There are 4 hidden switches. A switch that is on adds its own fixed numbers to the row, and there is some noise. The rows also spread widely along 2 directions, which tell nothing about the answers.
Some rows, each with its switches (1 for on, 0 for off) after it:
[.16, .14, -.15, -.13, .16, -.44, -.27, .01, .13, -.03, .06, .45, .23] : 0 1 0 1
[.28, .22, -.19, .01, .18, -.51, -.33, .01, .08, -.04, .14, .53, .25] : 1 1 0 1
[.15, .23, -.07, .00, .09, -.40, -.33, -.02, .02, -.02, .04, .42, .17] : 1 1 0 0
[.15, .32, -.02, -.04, .24, -.29, -.10, -.04, .18, .00, -.16, .10, .28] : 0 0 0 1
[.14, .21, -.06, -.01, .10, -.40, -.32, .00, .01, -.03, .07, .45, .14] : 1 1 0 0
[.48, .23, -.39, .04, .11, -.35, -.11, .00, .01, -.02, .10, .55, .35] : 1 1 1 1
[.17, .14, -.17, -.12, .16, -.48, -.30, .05, .16, .01, .08, .47, .19] : 0 1 0 1
[.18, .03, -.09, -.15, .06, -.15, -.08, -.06, .00, .00, -.10, .35, .22] : 0 1 0 0
[.20, .35, .04, .11, .13, -.18, -.06, -.10, .01, -.02, -.15, .12, .29] : 1 0 0 0
[.35, .49, -.12, .02, .35, -.47, -.30, -.02, .14, -.04, .01, .36, .36] : 1 1 1 1
[.06, .23, -.16, -.02, .12, -.51, -.28, .06, .20, -.02, .08, .32, .09] : 0 0 0 1

New rows, each followed by its switches (1 for on, 0 for off):
[.38, .38, -.11, .10, .10, -.08, .06, -.12, -.01, .01, -.19, .15, .36] : 1 0 1 0
[.12, .09, -.12, -.01, -.01, -.12, .03, -.08, .00, .01, -.12, .20, .16] : 0 0 0 0
[.42, .20, -.15, .00, .21, -.24, -.09, -.07, .00, -.01, -.04, .40, .46] : 1 1 0 1
[.21, .13, -.15, .02, .03, -.37, -.25, -.02, -.02, -.03, .07, .51, .16] : 1 1 0 0
[.26, .40, -.14, .14, .08, -.22, -.08, -.05, .00, -.01, -.08, .21, .24] : 1 0 1 0
[.23, .31, .07, .01, .17, -.28, -.21, -.09, .03, -.01, -.09, .28, .29] : 1 1 0 0
[.28, .26, -.05, .09, .05, -.07, .06, -.12, -.06, -.01, -.17, .14, .32] : 1 0 0 0
[.23, .30, -.09, -.02, .07, -.04, .09, -.14, .02, .03, -.22, .09, .26] : 0 0 1 0
[.33, .46, -.08, .12, .11, -.10, .04, -.10, -.01, .01, -.19, .13, .33] : 1 0 1 0
[.49, .30, -.26, .04, .20, -.30, -.10, -.03, .03, -.02, -.02, .42, .46] : 1 1 1 1
[.04, .28, .05, -.04, .14, -.19, -.07, -.07, .09, .01, -.19, .06, .18] : 0 0 0 0
[.28, .41, .05, -.01, .35, -.39, -.28, -.07, .12, -.02, -.08, .30, .42] : 1 1 0 1
[.19, .34, -.16, -.11, .26, -.50, -.31, .03, .20, .01, .02, .39, .26] : 0 1 1 1
[.17, .21, -.14, .10, -.02, -.29, -.14, -.04, -.02, -.01, .03, .29, .13] : 1 0 0 0
[.23, .14, -.21, -.11, .06, -.18, -.08, -.07, .03, .02, -.07, .36, .24] : 0 1 1 0
[.25, .21, -.32, -.11, .15, -.45, -.24, .03, .18, .00, .08, .51, .20] : 0 1 1 1
[.27, .40, -.09, .11, .19, -.38, -.15, -.04, .10, -.04, -.03, .20, .32] : 1 0 0 1
[.17, .21, -.20, -.04, .00, -.16, .03, -.04, .04, .04, -.11, .21, .17] : 0 0 1 0
[.21, .20, -.04, -.01, .12, -.30, -.25, -.06, .00, -.02, -.01, .38, .23] : 1 1 0 0
[.09, .07, -.15, -.02, -.02, -.15, .01, -.07, .03, .04, -.08, .22, .12] : 0 0 0 0
[.09, .20, .07, -.13, .20, -.22, -.16, -.10, .07, .01, -.16, .23, .22] : 0 1 0 0
[.33, .05, -.19, -.01, -.03, -.23, -.13, -.07, -.08, -.03, .03, .50, .23] : 1 1 0 0
[.41, .33, -.06, .11, .22, -.14, .07, -.12, .02, -.03, -.15, .13, .48] : 1 0 0 1
[.31, .35, -.09, -.12, .34, -.28, -.14, -.05, .14, .02, -.16, .24, .42] : 0 1 1 1
[.15, .19, -.01, -.05, .09, -.07, .05, -.11, .05, -.01, -.21, .08, .22] : 0 0 0 0
[.25, .13, -.19, -.02, .12, -.19, .04, -.05, .08, .01, -.09, .22, .32] : 0 0 0 1
[.03, .23, .01, -.07, .08, -.24, -.14, -.05, .11, .01, -.11, .15, .11] : 0 0 0 0
[.26, .11, -.22, .13, -.08, -.18, .00, -.07, -.09, -.02, .00, .34, .19] : 1 0 0 0
[.05, .10, -.14, -.01, -.04, -.26, -.08, -.02, .04, -.01, -.02, .25, .05] : 0 0 0 0
[.24, .36, -.05, -.04, .15, -.03, .10, -.13, .05, .02, -.28, .03, .30] : 0 0 1 0
[.27, .16, -.10, .01, .04, -.27, -.17, -.05, -.04, -.04, -.02, .40, .26] : 1 1 0 0
[.06, .17, -.05, -.03, .06, -.24, -.09, -.06, .07, .02, -.10, .16, .10] : 0 0 0 0
[.17, .18, .01, -.05, .08, .00, .13, -.14, .02, .01, -.27, .03, .29] : 0 0 0 0
[.36, .10, -.31, .01, .08, -.39, -.17, -.03, -.01, -.02, .15, .54, .30] : 1 1 0 1
[.24, .47, .03, .09, .30, -.35, -.18, -.06, .11, -.02, -.10, .12, .36] : 1 0 0 1
[.13, .26, -.12, .10, .01, -.32, -.18, -.03, .02, -.03, .04, .31, .10] : 1 0 0 0
[.24, .20, -.12, .10, -.01, -.15, -.04, -.09, -.06, -.02, -.06, .25, .22] : 1 0 0 0
[.26, .32, .02, .09, .13, -.04, .04, -.16, -.04, -.02, -.19, .08, .33] : 1 0 0 0
[.26, .11, -.26, -.09, .01, -.19, -.04, -.04, .00, .01, -.03, .43, .19] : 0 1 1 0
[.39, .29, -.04, -.01, .27, -.27, -.13, -.09, .03, -.03, -.08, .29, .48] : 1 1 0 1
[.24, .44, -.03, -.11, .34, -.41, -.25, -.03, .22, .01, -.11, .25, .34] : 0 1 1 1
[.27, .43, -.09, .13, .09, -.21, -.07, -.05, .01, -.02, -.09, .19, .26] : 1 0 1 0
[.32, .41, -.09, .11, .10, -.10, .03, -.12, -.04, -.02, -.19, .12, .34] : 1 0 1 0
[.21, .11, -.28, -.11, .00, -.30, -.14, .02, .05, .01, .02, .49, .11] : 0 1 1 0
[.11, .05, -.11, -.14, .04, -.24, -.16, -.05, .03, .01, -.05, .36, .15] : 0 1 0 0
[.44, .19, -.14, .01, .23, -.22, -.06, -.08, -.02, -.04, -.06, .37, .46] : 1 1 0 1
[.25, .10, -.24, -.04, .08, -.21, .02, -.06, .08, .01, -.05, .24, .29] : 0 0 0 1
[.22, .47, -.08, .12, .14, -.26, -.12, -.07, .05, .01, -.11, .17, .25] : 1 0 1 0
[.25, .34, -.16, -.13, .26, -.40, -.20, -.02, .17, .01, -.04, .35, .31] : 0 1 1 1
